There are 10 hidden switches. A switch that is on adds its own fixed numbers to the row, and there is some noise. The rows also spread widely along 13 directions, which tell nothing about the answers.
In the rows, 128 means zero.
Known rows, each followed by its switches (1 for on, 0 for off):
[ 89 155 114 172 104 137 110 157 154  96  99  80 108 139 173 140 146 151
 100 121 121 195 190 115 110 138 127 105 124  57 148 150 131 111  53 100
 152 144]
1 0 1 0 0 1 0 0 1 1
[ 96 131 163 166 145 133 133 144 137 124 109 121 228 163 180 138 216 154
 106 159 117  95  98 125 114  95 139 122 167 105 123 109  66 214 101 160
  75  72]
1 1 0 0 0 0 1 1 1 0
[124 157 139 136 141 145 107 129 152  79  82 101 126 126 169 171 196 111
 123  78 167 158 134 121 166 103 129 103 222  92 112  71 163 143 101 173
 157 106]
1 0 0 1 1 0 1 1 1 1
[148 193 128 104 130 113 127 100 110 154 128 156 107 108 137 105 136  77
 119 138 183 131 145 155 184 113 139 170 167 144 170 159 109 144 168 133
  97 178]
1 0 1 0 0 0 0 0 1 1
[144 123 155 108 152 109  66 141  89 129 106 136 133 200 102 132 141  94
 149 109 130 151 109 129 163 137 122 112 176 148 158  78 120 161  94 176
 121  92]
0 1 0 0 1 1 1 1 0 0
[181 144 192 119 103 123 149 160  87 170 137 114 142 125 127 103 146 101
 155 117 153 113 133 163 146 109 136 173 157 117 153 190 123 129 147 160
 134 137]
1 1 1 0 0 0 0 0 1 0
[ 97 125 142 199 117  84 154 169 117 169 110 105 144  93 150 180 107 154
  91 159 118 118  94 130 125 117 113  85 172 112 125 159 165 163 145 115
 105 106]
1 1 0 0 1 0 1 1 0 0
[133  90 158  74 129  95  60 127 101 130 126 130 138 104 118 106  94 123
 159 163  63  85 112 111 175 137 141 158 119 164 126 173  74 203 152 147
 141 115]
0 0 0 0 1 0 0 0 0 0
[ 57 108 111 180 129  82 100 130 126 125 100  91 124 155 158 150 131 159
 112 152 132 188 131 105 140  96 112 111 189 113 126  85 122 152  60 122
 137 115]
0 0 1 0 1 1 0 0 1 0
[154 129 157 134 127  84  94 199 108 157 137 111 153 127 106 133 122  96
 123 156 106 116 112 160 162 141 132 115 137 147 158 154 147 157 157 117
  84 114]
1 1 0 0 1 1 0 1 0 0
[125 142 161 184 119 104 172 163  98 144 119 105 152 112 149 110 137 108
 115 185 129 115 137 151 133 138 119 149 145 138 157 177 142 143 143 110
  87 128]
1 1 0 0 1 0 0 1 1 1
[108 160 120 168 118  79 164 119  79 194 114 167  83  94 153 116 115 126
 109 154 133 147 133  99 106 168 134 144 116 122 204 178 134 166 140 106
 104 133]
1 0 0 0 1 0 1 0 0 0
[148 169 128 111  99 115  87 184 156 158 188 111 139 152 116 126 141 106
 139 139 150 112 144 173 129  80 157 144 128  99 140 187 104  85 135 110
 118 184]
1 0 0 0 0 0 0 0 0 1
[162 153 145 124 114  98 156 140 106 181 135 155 141 101 135 181 176 156
 119 111 105  99  83 120 130 142 162 141 134 100 168 135 161 153 146 150
  68 108]
1 0 0 0 1 1 1 0 0 0
[162 133 175 119 167 161 112 172  86 113 147 135 120 203  68 128  66  89
 133 147  97 120 103 160 141 142  67  70 120 150 109 136 124  80 120 143
 100 137]
0 1 0 1 0 1 0 0 1 0
[ 81 151 116 192 138 100 164 185 131 186 128 144 111 105 134 123 122 117
  94 168 129 114  98 107  82 133 115  97 114 140 141 160 139 139 148  79
 108 123]
0 1 0 1 1 0 0 0 0 0
[ 87 140 135 164 182 112 124 104 122 144  91 161 112 141 168 143 162 126
 155 123 123 100  69  67 103 115 112  98 150 149 111  88 125 162 102 161
 157  78]
1 0 1 1 1 1 1 1 0 0
[144 108 167 142 153 118  82 170  86  91 141 107 163 200 107 108 108 105
 126 193  66 147 153 154 142 167 105 100 109 139 167 132 100 138  83 125
  75 111]
1 0 0 0 0 0 1 1 1 0
[146 189  89  84 161 137  88 116 173 113 130 157  88  89 122 135 140  84
 107 115 143 117 143 123 171 130 134 116 117 153 138 125 130 115 162 111
 109 172]
1 0 1 0 0 0 0 0 0 0
[112 150 114 146 128 108  81 149 137  82 111  82 104 159 133 156 120 124
 102 142 124 186 176 145 159 139 110 107 157 108 152 117 163  97  72 107
 115 164]
1 1 0 0 0 1 0 1 1 0
[144 118 160 129 146 124  75 240  96 146 128 112  94 194  76  98 111  75
 105 115  93 199 131 140 108 190 107  61 100 113 182 127 143 125  88 115
 129  89]
0 1 1 1 1 0 0 0 1 0
[162 180 109 137 149 113 128 152 133 140 141 145 139 124 108 147 133  65
  95 162 181 117 131 168 187 112 121 117 188 160 144 127 135 132 187 114
  48 154]
1 1 0 0 1 0 1 0 0 0
[177 124 175 108  94 113  72 162  93 103 132  49 164 178 120 120 132  93
 176 142 144 133 176 187 193 107 133 177 194 111 142 176 108 133 109 173
 138 139]
1 1 1 0 1 0 0 1 0 1
[149 114 159 160 126 101 172  78  50 126 104 110  91 125 127 118  82 139
 183 135 144 138 144 121 146 126  84 159 167 160 130 144 167  93 105 162
 172 134]
1 0 0 0 0 1 0 0 0 0
[191 162 173  96 120 162 142 173 124 130 101 136 126  76 121 107 156  72
 102  93 140 127 147 149 168 168 134 134 135 122 165 158 153 155 184 131
 109 125]
0 1 0 0 1 0 0 0 1 0
[103 130 150 118 156  83 117 103  78 172 112 183 109 152 142 116 151 125
 141 149 103 107  78  94 121 147 140 158 123 168 171 112  97 189 106 160
 108 107]
0 1 0 0 1 0 1 1 1 0
[144 104 165 146 128  93 134 165  86 122 116 101 160 140 131 126 173 143
 117 163  52 148 128 129 125 194 145 138 102 118 194 118 152 169  87 132
  63  77]
1 0 0 0 1 0 0 1 1 0
[127 173 130 157 137 135 107 206 165 125 163 124 140 179 149 114 222  95
 149 170 127 102 158 122  75 120 150 138  90 118 151 146 110  83  80  97
 103 150]
1 1 0 1 1 1 1 0 1 0

New rows. What belongs after each?
[143 146 168 104 138 134 118 135  80 150 113 161  99 151 132  94 147 100
 154 113 111 135 124 106 114 168 127 143 110 120 169 146 115 146 109 153
 145 121]
0 0 0 1 1 1 0 0 1 0
[136 161 127 149 128  80 156 145  66 197 146 143  62 134 100 151  60 116
 108 162 110 132 103 137 117 172 104 118 113 126 180 198 157 108 142 114
  76 157]
1 1 1 1 1 0 0 0 0 0
[141 113 151 194 147  88 152 132  57 124 134 110 123 175 105 147  70 116
 154 198 122 136 120 149 148 138  72 106 165 173 142 120 167  91 110 128
  87 124]
1 0 0 0 1 1 1 1 0 0
[120 167  95 152 152  79 134 113 104 157 131 155 124 164 112 141 133 113
  82 152 162 167 117 139 147 136 125 112 159 145 184  82 140 141 124 116
  41 134]
1 0 0 0 0 1 0 0 0 0
[ 81 110 158 181 109  94 169 130  75 171 115 121 110 113 142 138  67 178
 128 147  94 132  93 116  95 135 104 114 123 116 135 178 149 137 110 125
 153 120]
0 0 0 0 0 0 0 1 0 1
[ 67 148 116 199 140  99 113 147 117 116 116  90 110 187 157 112 141 125
 118 163 152 203 170 122  93 122 103 103 160 104 159 110 134 105  45 101
 145 139]
1 0 0 1 0 0 0 1 1 0
[133 147 126 150 145  88 134 160  90 179 117 151  60 145 110 155 133 115
 111  95 127 168  98 104  95 169 127  94 133 120 180 108 197 119 104 136
 129 106]
1 1 0 1 1 0 1 0 0 0
[ 87 150  86 186 155  89 127 122 142 136 116 138 136 147 144 167 157 138
  93 153 148 148 110 110 129 106 122  89 168 135 139  73 134 144  99 113
  75 114]
1 0 1 0 0 1 1 0 0 0
[109  97 150 122 142  84  78 118  98 119 109 123 130 130 130 125 110 126
 137 149 106 139 114 110 171 116 126 128 172 154 128 106  97 186 103 153
 140  99]
0 0 1 0 0 0 1 0 1 0
[101  85 141 165  95  66 111 169 123 112 102  67 159  90 157 129 155 156
 130 182  85 149 160 113 152 133 148 158 151 127 149 133 148 176  93 103
 122 101]
0 0 0 0 1 1 0 0 1 0
[126 140 149 128 175 185 137 101 156  37 105 109 142 110 136 165 118 119
 133 146 115  75 116 130 174  99  79  94 166 156  40 102 141  93 133 154
 132 137]
0 0 0 1 0 0 0 1 1 1
[145 164 124 172  89 135 153 183 157 138 134  87 119  94 149 170 145 132
 117 109 165 148 164 147 127  98 129 108 170  63 130 160 183  81 136 107
 149 156]
1 0 0 0 1 0 1 0 0 0
[119 112 149 176 138  83 165 114  77 144 135 116 136 141 139 104 134 132
 150 195 124 123 126 128 134 121 110 161 152 167 148 129 131 132 106 128
  98 121]
1 0 0 0 1 0 0 0 1 0
[118 195 112 156 129 148 144 158 173 119 121 123 157 113 153 100 191  74
 102 147 180 115 162 149 135 112 143 145 134 134 151 149 107 130 147  95
  94 151]
0 1 1 0 0 0 0 1 0 1
[134 113 140 155 140 103 130 132  88  96  97  92 114 137 126 143 128 147
 127 155  56 142 149  99 115 200 113 128  95 130 161 141 151 138  73 133
 102  90]
1 1 1 1 0 1 0 0 0 0
[128 172 146 138 132 171 142 182 168 132 137 131 146 136 135 163 158 125
  89 124 114 101 106 157 121 119 122  92 117  92 118 145 133 109 135 119
  83 147]
0 1 0 0 1 0 0 1 1 1
[126 154 147 104 131  92 136  72  80 165 162 160 154 196 144 158 146 175
 145 186 105  75  90 137 133 106 138 192 132 126 149 159  67 144  88 175
  41 163]
1 1 0 0 0 1 0 0 1 0
[173 192 137  98 111 122  98 167 124 133 108 115 120 129 122 152 165  83
 106  77 161 167 155 159 162 156 149 122 160  80 183 144 170 136 140 143
 107 146]
1 1 0 1 0 1 0 1 0 0
[134 111 151 154 101  76 144 156 100 186 112  98 128 145 137 183 173 182
 133  74 134 161  84 122 115 108 145 126 192  75 147 103 190 135  84 171
 145  84]
1 1 0 0 1 1 0 0 0 0
[134 171 103 108 174 120 128  48 116 104 113 174  90 157 122 151 175 108
 138 120 165 107 106 101 148 123 130 164 171 174 131  66 129 122 104 178
 100 137]
0 1 0 1 0 0 1 0 0 1
[128 113 154 176 121  80 137 169  72 114 102  71 142 161 128 172 129 145
 102 173  76 166 135 139 137 179 111 111 152 103 169 125 181 143  74 134
  62  94]
1 1 0 1 1 1 0 1 1 0
[144 124 202 104 120 144 108 164  91 155 123 121 119 153 130 109 102 112
 170 105 118 117 108 147 138 113 106 131 145 113 121 178 112 126 127 169
 180 134]
0 1 0 0 1 0 0 1 1 0
[200 159 183 129 130 166 148 203  86 151 149 122 136 195  86 136 120  99
 109 115 110 146 123 182 128 166  96  82 115  88 167 163 139  87 123 145
  62 130]
1 1 1 0 1 1 0 0 1 0
[137 148 136 132 151 122 144 109 106 102 105 130  99 102 113 141  91 100
 103 148 124 133 135 141 181 155  94 125 147 169 137 123 172 112 147 117
  92 155]
0 1 0 0 0 0 0 1 1 0
[161 163 135 138 134 121 123 153 108 127 125 124  66 111 112 131 102  87
 141 127 122 129 160 124 128 164 112 123 108 137 154 183 164  86 131 119
 144 156]
1 1 1 1 0 0 1 0 0 0
[130  93 134 154 138 119 122 126 131  72  88  84 144 106 148 126 160 144
 133 142  94 142 152  97 142 152 120 123 147 143 125  97 149 159  94 131
 140  76]
1 0 0 0 1 0 0 0 0 0
[110 154 142 153 166 119 126 118  75 157  96 145 101 201 133  91 137  89
 125  98 181 184 115 118  99 141  98  99 171 129 172  99 124 152  88 160
 151  99]
1 1 0 1 0 0 0 1 0 0
[149 160 162 107 130 159 128 152 100 150 159 154 132 195 114  95 131 110
 129 148 114 113 138 154 105 137 116 140  89 113 159 182  71 112 107 134
  94 164]
0 1 0 0 0 0 0 0 1 0
[ 84 142  76 174 181  88 146 117 154 123 104 146 124  98 136 156 155 140
  62 166  95 116  96  88 123 159 123  91 109 180 145  75 149 166 124  92
  43  95]
1 1 1 0 0 0 0 0 0 0
[126 188 125  58 146 162 110  46 128 118  93 181  90 116 166 158 141 145
 115  75 113 103 109  88 139 147 138 134 125  87 133 150  88 179 130 186
 136 143]
1 0 0 1 0 0 0 0 0 1
[100 151 136 137 134  88 111 123 125 157 106 161 127  90 160 104 140  99
 133 160 159 102 126 105 156  98 140 166 162 172 139 153  93 179 155 121
 132 147]
0 1 0 0 0 1 1 0 1 0
[177 138 155 123 134  77 120 136  69 118 142 116 180 160 109 142 162 108
 149 206  78  96 131 146 158 182 154 179 116 147 194 145 116 164 114 157
  18 103]
1 0 1 1 0 1 1 1 0 0
[115 135 174 128 147 136 150 108  64 143  76 146  86 143 140 134  90 147
 105  86  92 156  99 101 105 176  94  94 130  89 143 154 139 167  96 176
 155  99]
1 1 0 1 0 0 0 0 1 1
[ 84  91 146 151 137 105 104 128  99 114  83 109  84 104 144  88  93 129
 163 125 102 156 139  71 109 139 103 115 132 145 118 139 133 153  91 128
 231  94]
0 0 0 1 0 0 0 0 0 0
[126 114 164 137 156 160 101 176 130 113 104 113 152 206 125  97 196 119
 158  71 131 148 113  98  76 122 118  86 134 113 117  73 113 130  52 165
 186  64]
0 1 0 1 0 1 0 0 0 0
[117 155 146 166 129 128 175  94  86 142 124 117 157 192 144 170 144 149
 148 149 149 114  88 140 129  98 104 143 189 105 121 117 120 121  91 183
  89 116]
0 0 1 1 1 1 0 1 0 1
[123  89 163 138 165 136 125 101 104  97 134 122 131 153 125 125  80 143
 181 174  82  68  93 115 135 100  80 114 134 178  59 139 102 112 114 155
 155 118]
1 0 0 0 1 0 0 0 0 1
[136 127 164 144 140 120 144 130  98 135 126 144 173 114 138 103 136 101
 140 183 139  88 113 136 162 103 120 152 173 164 121 139  88 179 162 142
  96 111]
0 0 0 0 1 0 1 0 1 0
[142 128 124 150 129 129 159  97 103  86 109 100  96 143 116 156 123 143
 135 140 133 136 152 132 150 138 100 152 162 146 127 106 175  79  89 145
 116 139]
0 1 0 0 1 0 0 0 0 1
[183 126 193 137 123 130 119 186  74 165 100 124 161 187 120 102 167  93
 143  75 157 166 118 146 128 139 126 109 183  95 172 119 126 174 115 178
 139  61]
1 1 0 0 1 1 1 0 0 0
[128 135 146 118 101  76  62 165 104 151 115  87 135 158 142 162 157 130
 140 104 124 153 125 131 142 118 163 138 180  75 162 149 123 176  86 170
 146 107]
1 1 1 1 0 0 1 1 0 0
[112  91 170 164 144 104  98 126  95  80  72  89 146 132 161 118 129 125
 155 139 109 155 142 103 157 130 101 104 181 145 118  94 137 168  83 151
 172  80]
1 0 0 0 0 1 1 1 1 0
[ 95 139  99 126 144 109  67 165 164 132 141 141 136 167 127 142 168 128
 106 158  99 119 122 111 115 120 148 109 113 133 141 111  86 155  96 109
  93 128]
0 1 0 0 1 0 1 0 0 0
[128 122 136 156 145 120 103 180 155  93 115  89 131 118 137 104 172  94
 126 139 125 150 155 127 146 126 129 114 144 151 129  97 151 119 107 107
 135 104]
1 0 1 0 1 0 0 0 1 1
[ 97 176 105 125 138 145 111 127 176 126 149 135  82 120 157 150 123 140
 124 132 123 116 141 116 117  91 117 116 105 108 106 161 112  71 106 105
 149 198]
1 0 1 0 0 0 0 0 1 0
[146 131 160  85 120  93 130 100  79 166 104 153 144 120 139 184 152 185
  96  96  77 130  70 119 160 156 155 136 147  81 169 116 137 205 117 190
  65  93]
1 0 0 0 0 1 0 0 1 0
[111 134 130 127 144  98  81 180 107 157 156 129 127 221  94 148 137 130
  90 116 108 202  97 155 110 143 130  75 129  96 187  72 137 117  64 128
  75 119]
0 0 0 0 0 0 0 1 1 0
[157 126 156  85 124 153  82 151 131  81 122 115 174 129 133 138 139 129
 140 155  40  88 147 131 159 174 135 136  78 116 143 166  90 162 123 135
  85 123]
0 0 0 0 1 1 0 1 0 0
